The rows of a group lie close to one hidden flat surface of 14 dimensions, which passes through zero. Surfaces can cross.
(in the rows, 128 means zero)
Some rows, each with its group after it:
[132 130  88  99 117 189 152 130 143  99 157 150 154 195 117 115 135 104
 183  65 136 109 128  88 123] -> J594
[128 122  99  89 108 144 101 140 168 114  77 119 137 114 116 137 178 192
 149 132  88 129 169 118 136] -> J422
[118 122 111 120 134 139 125 149 111 112 184 113 147 180 133  80 114 171
 165  89 155 163 184 164 101] -> J331
[150 118 126 130 131 132 105 132 102  86  52 117 104  74 105 136 170 144
 120 150  85 114  94  59 151] -> J434
[125  72 128 151 107 147 143 160 125 191  79 116 104 118 115 118 127 147
 117 175  91 127 165 125 177] -> J422
[124 145 118 104 146 121 115 125 180 125 105 154 152 109 115 165 157 106
 125 105 100  70 140 107 149] -> J434
[169 135 115 135 147 155 126 152 118  91 110 151 165 151 142 103 117 141
 192 133 160 149 140 138 101] -> J422
[173 119 101 144 121  79  97 105 143 164 115 146 148 145  90  95 132 143
 111 181 131 114 129  80 121] -> J331
[ 77 103 109 117 106 175 158 120 113  98 124  55  85 121 117 152 160 133
 130  74 109 151 159 114 140] -> J434
[124 121 153 172 149  91 130 139 185 177  73 119 100 132 121 167 150 143
  79 138  96 140 153 111 148] -> J422
[ 98 121  97 165  98 159 160 159  91 158 138 116  80 142 134 106 103 117
 138 121 100 149 140 136 128] -> J344
[100 138 162 125 158 114  96 149 162 114 141 117 132 106 147 130 128 179
 109 115 130 175 141 188 113] -> J891
[115 121 120 122 131 156 143 122 108 123 167 126 131 128 133  68  86 112
  97 167 179 159 129 159 105] -> J422
[153 161 115 114 175 108  94 144 182 124  65 145 131 112 112 145 109 182
 100 147 110 140  85 156  80] -> J891
[145 150 123 147 144 133 121  84 110  89 140 110 171 114 115 191 117  67
 152  67 147  76  98 111 129] -> J434
[146 111 141  85 116  78 121  76 117  90 131 121 139 112 141 112 220 120
 157 154 145 121 162  69 142] -> J331
[139 125 107 152 109 157 161 144 101 155 146 179 127 211 135 120 105  90
 202 106 116 104 114 100 127] -> J594
[159 172  62 146  52 135 103  86 103 130 137 105 148 125  97 141  98 121
 117 144 158  91  88  93 105] -> J344
[153 126  30 136 129 115 162 100 133 158 107  82 130 154  77 132 115  92
 171  75 106 148 100 121 101] -> J434
[145 171 138 176 105 127 103 134 158 104 169 161 167 165 167 142 149 122
 182  87 147 157 109 108 113] -> J331
[ 87 156 136 147 166  95 125 127 116 152 102 106 115  72 154 169 115 101
 100 148  97  99 151 172 144] -> J594
[130 130 125 103 136 186 152  97 149  99 100 135 158 102 114 187 140  57
 128 104 132  60 117  95 167] -> J434
[139 138 132 126  85 128 149 122  89 123 168 193 114 155 161 113 129  93
 186 141 150 117  96 116  99] -> J434
[158 144  59 141 181 100 138 125 167 157  97 162 175 133 106 126 103  80
 180 112 114 122 128 153 102] -> J344
[121 120 126 120 105 152  97 155 113 146 142 118 161 112 126 151  88 165
 153 114 109 105 127 198 145] -> J422
[116 126 106  72 145 176 157 130 162 127 149 140 139 125 118 135  92 100
 144  87 131 135  81 190 108] -> J422
[ 85 151 137 155 135  67 100 119 171 144 136  81 118  96 155 145 168 157
  94 125 117 185 171 156 119] -> J331
[ 89 135 102 106 177  77 153 106 164 149  90 162 102  71 137 102 172  82
  99 183  86 147 156 140 127] -> J344
[125 182  81 114 130  61  88 110 125 109 158 129 146  99 126 105 146 143
 125 122 120 120 139 137  91] -> J594
[148 142  94 177  74 135  93 110  73 117 125 131 161  96 136  80 119 133
 132 214 164 134 154 107 134] -> J891
[143 158 141 153 109 193  72 152 174  90  83 190 161  84 118 144 114 142
  96 159 121 122  52  99 135] -> J891
[137 122 107 151 153 176 112 176 137 109  67 163 136 126 131  78 110 180
 144 189 121 180 145 138 110] -> J344
[127 117 178  96 120 109 133 126 144 134 102 185 122 118 162 142 178 135
 157 177 111 136 135 138 145] -> J344
[158 121 115 116 186 116 163 143 103 157 132  80 161 137 108 110  77  86
 115 103 114 130  95 166 167] -> J434
[131 105 158 108 142 142 164 138 116 143 131 116 149 151 157 162 123 111
 178 104 139 111 177 178 155] -> J891
[123 116  95  96 118 149 150 163 135 147 157 127 131 213 131  79 126 179
 171 106 135 145 210 152 117] -> J891
[159 138 116 174 153  64 115 126 147 192  88 152 128 118 112 148 106 108
 111 159  99 112  90 123 122] -> J594
[151  82 130  87  78 109 193 134 136 182 158 153 111 149 130 126 166  90
 185  95 119 124 142 132 156] -> J594
[131 119 119  84 135  75 159 114 139 154  96 129  89 101 133 145 165 122
 161 134  97 152 115 160 102] -> J331
[135 116 142 138 156 140 110 169 119  98 132 139 161 168 152 106 135 184
 200 105 128 168 184 158 121] -> J344
[159  94 144 198 151 156 135 101 108 153  97  93 173 164 113 186  91  87
 151 119 153  89 142 101 180] -> J594
[127 156 102 143 121 107 144 131 124 185 130 160 120 113 130 136  81  80
 114 150 113  96 102 158 124] -> J331
[104  80 191 155 163 162 130 156 161 134 110 147 122 170 132 139 143 155
 126 117 113 168 147 123 165] -> J344
[131 164 139 141  47 105  86 124 113 153 143 114 122 173 146 172 119 223
 143 139 123 138 123 157  95] -> J891
[103 154 120 145 146  69  83  83 151 121 164  84 135 102 100 135 144 135
  54 102 130 113 136 102 134] -> J891
[109 126 134 186 123 163 134  93 154 121 130 147 133 125 111 213 127  54
 127  67 147  56 124  74 138] -> J434
[156 174 113  96 125 133  84 161 157  80 137 167 147 129 117 111 126 173
 126 111 124 102  82 108  93] -> J344
[ 95 123 147 141 181 108 117 113  79  71 103  69 102 110 151 167 154 140
 159  91 103 141 139 127 121] -> J594
[ 98  81 185  98 122 178 205 135 131 166 135 171 102 137 168 123 128  68
 128 175 145 144 152 159 169] -> J344
[122 126  87 183  92 154 123 133  67 133 130  74 129 135 122 118  97 149
 144 132 135 141 169 135 131] -> J331
[ 89 161 110 163  94 180 109 184 134 138 133 143 112 139 121 132 101 152
  92 103  85  91 128 108 154] -> J331
[122  82 165  54 108 125 143 131  96 105 130 142 107  99 140 132 196 119
 180 121  88  89 125 109 178] -> J422
[187  67 141 122 171 104 173 137 140 144 122 135 139 117  95 109 142  68
 147  86 137 123 106 103 158] -> J594
[133 111 130  91 123  76 150 129 139 187 154 156 144 157 133 133 157 105
 162 112 101  71 186 137 166] -> J331
[158 119  79 112  71  90 148 135 113 181 177 140 115 174 111  55 139 131
 149 142 132 108 157  88 115] -> J344
[ 98 114 167 122 134 194 117 163 151 108 120 109 142 129 136 156 124 159
 105 104 124 113 163 143 178] -> J434
[160 105 163  97 162 170 176 123  92 123  48 100 138 116 144 202 100 100
 168 145 140  95 128 170 150] -> J891
[ 98 130 155 159 127 150 125 158 117 147 165 109 108 142 131  96  74 156
  59 143 144 157 123 157 134] -> J434
[125 135 163  72 111 106 180 111 187 157 130 169  94 157 172 153 163 113
 147 145 147 181 112 165  84] -> J422
[101 125  65 103 119 139 159 103 130 118 172 111 111 150  98  69 153  94
 115  98 131 126 156  85 121] -> J422
[ 83 151  90 184 111 119 122 120 143 201 147  91 133 117 106 141  89 101
  54 131 111  82 179 134 172] -> J422
[147 125 137 143 126  73 100 143 173 169 122 157 140 164 113 140 159 160
 132 116  91  99 147  94 150] -> J422
[132 126 104 181 121 185 132 172 132 155  78 144 127 129 129 104  77 146
 126 175 128 160 138 144 127] -> J331
[119 152 160 104 169  59 121 124 108 105 185 153 130 115 154 108 146  92
 119 110 127 100 120 128 125] -> J594
[127 154  69 129  94 130 118  73 152 110 134  75 159 127 122 147 153 132
 155 103 159 166 153 132  96] -> J331
[ 84 160 128 125 165 158 118 121 141  88 132 133 149  69 159 146 117 105
 117 135 166 113 188 185 108] -> J434
[138 132 162 179 112  82  98 147 110 176 145 170 133 174 145 130 125 146
 137 151 105  90 148 100 153] -> J594
[102 143  93 140 144 106 127 141 113 121 129 134 119 126 132 131 155 112
 159  87  72 112 156 118 141] -> J344
[154 152 135 141 119 124 103 154 109 108 108 187 127 129 148 100 128 149
 141 174 125 123 108 101 112] -> J422
[123 103 151 201 123 234 125 167 114 130 122 106 142 186 124 152  57 153
 129 109 152 137 130 135 153] -> J594
[103  58 176  80 144 157 157 138 111 107 114  31 110 108 139 143 180 161
 135 104 140 150 216 151 178] -> J344
[121 161  48 166 133 132 152 111  63 138 148  74 129 147 102 123  64  80
 120 101 138  85 147 125 111] -> J891
[108  93  78 156  76 155 153 121 130 137 134 118 107 105 126 106 170  97
 187 107 110 191 134 113 134] -> J891
[132 133 110 152 129 106  96 131 137 123 164 116 159 140 140 100 120 173
 169 111 158 195 152 177  88] -> J891
[135 114 115 174  99 158 143  80 155 146 108  98 121 106 103 182 102  82
 122 116 150 179  37 132 110] -> J891
[105 135 137 144 215 119 126 130 170 115 165 176 150 151 122  74 102 101
  78 129 150 160 131 139 113] -> J344
[120  91 135 105 191 135 172 104  87 104  90  65 100  98 111 112 130  91
  76 156 146 117 159 104 150] -> J891
[ 88 199 148 158 134 118 100 134 144 119 145 123 148 112 169 161 105 144
  79 137 149 128 167 186 112] -> J422
[153 145 133 129 109  74 127 135 195 199 124 185 122 157 142 140 124 148
 152 148 116 168  84 169  82] -> J331
[109 139 109 153 102 225 140 183  88 128  80 140 103 105 127 146  65 124
 116 148  93  94 108 144 149] -> J331
[113 117 175  64 104 167 140 145 142 122 151 111 116 102 143 118 141 142
  64 152 153  88 161 131 169] -> J344
[128 101 151 141  97 128 135 123 123 169 137  94 152 113 121 157 131 120
 110 124 136  94 180 135 196] -> J594
[114 113 109 152 138 119 165 142 106 163 124 107  59 136 115  78  87 124
  87 149 119 198  84 144  96] -> J434
[ 70 150 139 112 168 187 119 107 182 108 135 152 130 187 130 117 115 126
  61 150 140 111 132  95 120] -> J594
[131  66 194 138  89 130 171  80  86 153 165  86 100 152 147 122 131 107
 118 169 190 181 128 136 140] -> J891
[156 148 147 104 185  91 115 160 117 121 158 137 167 141 126  95 106 113
 111 102 103  97  98 132 166] -> J434
[127 101 167 108 175  94 113 142  70 115 148 120 110 121 100 105  96 150
  85 121 118  80 124 129 143] -> J331
[132 114 208 177 100 108 145 118  98 187 147 142 137 145 171 160 114  93
 111 175 162  89 167 135 184] -> J422
[134 100 103 160 138 217 143 134 162  96 104 130 131 166  87 148 119 117
 150  74 147 136 112  75 113] -> J434
[108 192  98 106 112  98  97 186 125  95 157 174 102 110 137 115 153 154
 149  65  56 100  95 120 103] -> J594

New rows. What belongs after each?
[156 105 142 106 174 172 133 159 163 116 117 150 161 165 114 120  82 151
 145 111 160 145 118 170 112] -> J331
[167  96 102  81 120 138 122 148  87 107 119 176 130 111 118  52 123 140
 183 179 123 136  85 129 109] -> J422
[140 156 120 133 135  66 104 130 111 147 168 144 151 134 156  69 102 166
 137 186 168 174 161 194  72] -> J434
[136  98 118 139 121 166 140 113 197 152 112 170 161 157 101 145 144  91
 133 130 155  74 186  77 156] -> J434
[140 119 131 172 131  69 116 121 142 182 150 115 144 159 120 129 128 129
 128 119 125 134 157 124 137] -> J331
[107 155 179 150  80 115 138 127  98 130 163 147 107 151 186 141 153 123
 126 151 145 116 177 118 145] -> J422
[119 153 176 134 123  93 122 133 176 124  78 124  87 130 165 199 195 176
 117 127  99 158 147 116 117] -> J422
[139 152 170  99 141 137  93 118 174 100 141 147 174  80 117 134 121 129
  50 146 165 101 112 135 146] -> J594
[ 82 148  93 124 142  98 119 111 155 112 191  79 116 144 122  93 157 150
  98  73 135 181 157 127  92] -> J331
[ 84 149 103 140 130 156 148 144 166 158 145 128 116 140 124 124 100 114
  81 113 121 134 151 152 129] -> J422
[119 174 110 118 191 139 118 144 147  77 156 135 166  91 117 130  98  81
  99  61 128  92 105 138 127] -> J594
[166 103 178 135  89  83 141 125 118 148 198 147 125 153 112 146 146 102
 137  60 129  97  74  87 161] -> J594
[164 135  65 100 147 131 133  91 139  94  71 134 173  79 120 110 172  75
 162 170 140 112 156  92 134] -> J331
[130 137  98 141 173 118 104  87 160 120  60  86 133  87 103 141 115 150
  85 179 143 169 117 147  91] -> J594
[169 156  68 133 170  87 139 114 179 139  52 152 127 108 109 129 130 104
 142 153 116 158  95 122  69] -> J422
[130 100 121 143 139 137  94 128 153 177 145 121 164 122  88  83  62 149
  56 179 156 127 133 161 143] -> J422
[139 104 137 122 166 129 130 124 108 117  87 114 123  94  98 124 126 113
  97 146 115  92 128  97 158] -> J331
[141 152 216 119 130 154 135 134 188 118 121 195 139 159 168 177 131 126
 103 150 166 127 100 128 125] -> J422
[137 156  78 122 156 144 148 150 143  84  64 129 128 125 149 133 169 128
 186 111 108 149 186 119 102] -> J422
[148 127 155 133 145  95 106 107 143 118 158 180 161 158 118  94 155 116
 110 150 144  97 130  67 149] -> J344
[146 146 136 113 168 111  76  92 165  69  95 131 183 111 119 167 155 160
 139 112 135 137 115 125 110] -> J344
[ 96 114 103 106 116 150 142 153 168 140 165 149 106 145 122  65 150 142
 116 122 122 174 155 123 123] -> J891
[125 115 129 120 113  90 153 135 124 160 200 119 115 153 126  96 128 125
 129  89 147 157 144 158 117] -> J594
[138 175 123 171 126 143 139 185 150 168  94 182 146 154 182 148  94 136
 173 157 127 135 177 188 107] -> J422
[126 155  80 102 100 142 127 173 133 135 106 182 129  94 129  81 141 125
 137 166  86  93 160 119 140] -> J594
[139 197 140  99 130  48 131  87 127  88 147 173 132 120 181 131 197 100
 142 154 151 118 153 106  91] -> J422
[156 156  82 183  79 125 162 116 118 184 113 153 114 162 135 138  82  97
 162 158 143 153  90 141  78] -> J422
[114 131 172  67 120 156 130 152 156 128 106 158 136  88 167 123 137 157
 107 193 142 125 163 178 139] -> J344
[ 90 135 189 111 157 120  99 162 144  97 105 159  97  74 162 138 159 164
  87 151  99 121 136 137 139] -> J434
[148  97 173 134 101 113 109 126  67 125 145 140  96 112 116 138 104 127
 136 122 109 114   9 112 136] -> J422
[170 146 154 141 113 139 128 114  66 113 134 105 129 192 120 174  81 138
 133 111 152  74  83 101 118] -> J891
[153 123 124 174 152  95 150 121  92 142 118 126 118 139 134 130 119  82
 154 124 131 133 118 113 121] -> J422
[134 121 109  94 151  92 194  91  89 160 102  99 100 101 144 160 122  59
 164 138 127 127 128 174 111] -> J891
[137 182  77 123 124 148 124 113 160  90 132 179 131 137 105  87 128  97
  85 146 144 114  86  61  91] -> J422
[ 96 167 128 110 106 118 136 100  75 111 146  92 121  99 151 182 128  89
 124 100 113  65 137 146 144] -> J891
[118 139 119  57 159 124 147 148 148 116 100 137 115  55 138 121 157  98
 105 146 106  86 148 142 141] -> J344
[ 89 172 105 159  94 187 119  86 116 132 114 135 116 185 151 167  76 134
 129 181 145 137  92 134  80] -> J594
[130 136 197 129  77 123 141 107  67 112 171 132 114  90 166 168 113  87
 122 138 167 110  74 150 143] -> J594
[128 145 152 139 100 141 121 167 182 160 105 185 107 162 138 148 139 157
 106 147  97 122 116 100 138] -> J422
[ 82 171  99 126 115  95 131 114  84 101 196 107  86 109 147  84 136 110
 106 120 131 152 126 127  90] -> J331
[173 116 146 115 196 105 111 131 146 109  65 130 150 102 133 114 114 170
 128 188 158 173 120 167  86] -> J891
[185 134 109 132  80  92 112  75 106 144 102 102 152 113 125 160 128 146
 164 174 168 132 109 141  99] -> J344
[112 143 106 145 165 156 109 170 153 106  96 113 138 111 125 148 125 149
 138  77  90 132 142 140 133] -> J331
[124 125 108 167 169 120 132 141 171 157 154 144 128 164 112 103  83 121
 115 106 158 164 125 154  81] -> J434
[130 141 176 110 178  73  97 110 182 112 167 136 167 132 146 135 152 145
 110 110 159 145 138 149 115] -> J331
[105 133 153  56 152 150 115 160 219 157 101 196 132  78 126 122 113 142
  61 179  99 106  93 181 144] -> J422
[141  73 103  59  91 146 178  89 184 145 115 100 107 110  88 106 175 119
 101 150 157 175 137 116 131] -> J594
[163 122 114 110  91 154 126 159 138 155  88 127 149 163 121 140 124 176
 173 130  90 138 114 142 149] -> J434
[159 109 162 100 140 101 106 106 142 114 151 131 148 191 105 107 152 163
 100 128 151  96 145  65 141] -> J891
[101  97 193 157 150 140 159 153  95 114 158 116  89 127 158 117 140  95
 110 104 131 147 124 106 165] -> J331
[120 106 145 196 123 111 157 152 112 169 131 110  90 181 140 103 138 138
 118 141 131 166 197 100 144] -> J422
[158 156 105 179  52 150 122 130 111 159  90 161 107 148 129 140 103 139
 135 187 129 136  82 103 104] -> J422
[149 131  72 106  85 152 123 156 133 124 121 127 144  92 112  69 126 160
 135 159 142 154 162 151 116] -> J594
[ 88 137 174 139  83 117 102 139 121 154 200 110 113 163 134 133 129 165
  69 112 117 101 149 117 174] -> J434
[158 115 103 107  82  79 132  56 119 152 111 120 116 121  94 132 171 105
 113 172 129  98 108  60 132] -> J331
[158 160 128 109 137 135 115 141 132 139 137 170 174 159 142  70  71 167
 106 221 194 128 157 172  94] -> J891
[107 118 101 188 119 140  74 161 143 118 131 110 142 112 111  83 148 183
 119 121 107 162 179 106 151] -> J891
[157 113  94 114 136 142 154 102 129 100 157 119 168 186 117  98 144 110
 183  98 175 143 169 102 112] -> J422
[ 88 186 117  88 141 129 141 116 188 104 171 140 122 145 139 129 146 111
  88  88 142 134 133 134  92] -> J422
[106 101 126 159  40 245 147 153 113 127 159 126 136 172 140 128 116 130
 183 102 144 151 149 128 163] -> J891
[ 44 176 137 115 123 169 110 123 134  92 163 135 159 105 165 159 136 113
 104 118 120  93 197 171 168] -> J344
[175  81 166 144 108 164  98 145 126 114  95  82 156 150 101 162 142 187
 144 100 135 100 146  83 176] -> J344
[172 107 141  81 116 114 135  83 149 154 116  91 159 145  82 148 142 110
  86 141 121 105  73  87 190] -> J434
[124 145 130 108 142  96 123 113 164 154 136 135 193  96 155 168 144  98
 161 117 137  95 188 191 148] -> J891
[132 160 138 173 134  80 149 155  98 159 130 175 109 126 163 131 130  75
 139 142 103  83 150 107 145] -> J422
[128 144 111 111 144 104 115  64 140 104 159  87 176 141 116 152 141 115
 127  95 169 116 143 130 117] -> J594
[146  95 197 114 185 199 137 174 140 102 129 165 167 150 130  89 101 114
  90 153 160 108 124 116 189] -> J434
[126 136 110 148  61 156 112 114 167 175 148 130 168 174 128 164 115 159
 150 124 151 115 181 153 132] -> J434
[116 123 131 155 139 175 112  82 185  94  91 149 125  98 106 150 123 116
  83 168 194 142 121  96  81] -> J434
[105 179 109 133 109 177  84 113 165  86 120 133 154  69 121 152 114 127
  74 135 134 114  91 131 122] -> J891
[ 77 131 131 109 116 113 166 107 133 160 177 148  99 119 160  95 134  99
 107 164 165 146 184 169 103] -> J434
[ 92 117  84  60  75  98 128  92 166 195 205 122 130 142  91  79 137 123
  92 135 122 107 154 148 143] -> J422
[148 106  83 143 157 125  84 119 102 118  99 102 149  66  65  92  98 125
  96 150 112 100  92 101 141] -> J422
[119 124 149  89 144 125 112 160 142  84 108 160 124  94 151 125 189 157
 168 117  88 143 133 130 132] -> J891
[150 172 135 130 111 112 109 136 153 117 146 202 132 162 133 116 140 126
 121 134 127 105  81  80 110] -> J422
[119 110 137 119 166 120 155  86 174 113 151  83 128 137 114 148 142  93
 114  73 160 170 109 126 117] -> J331
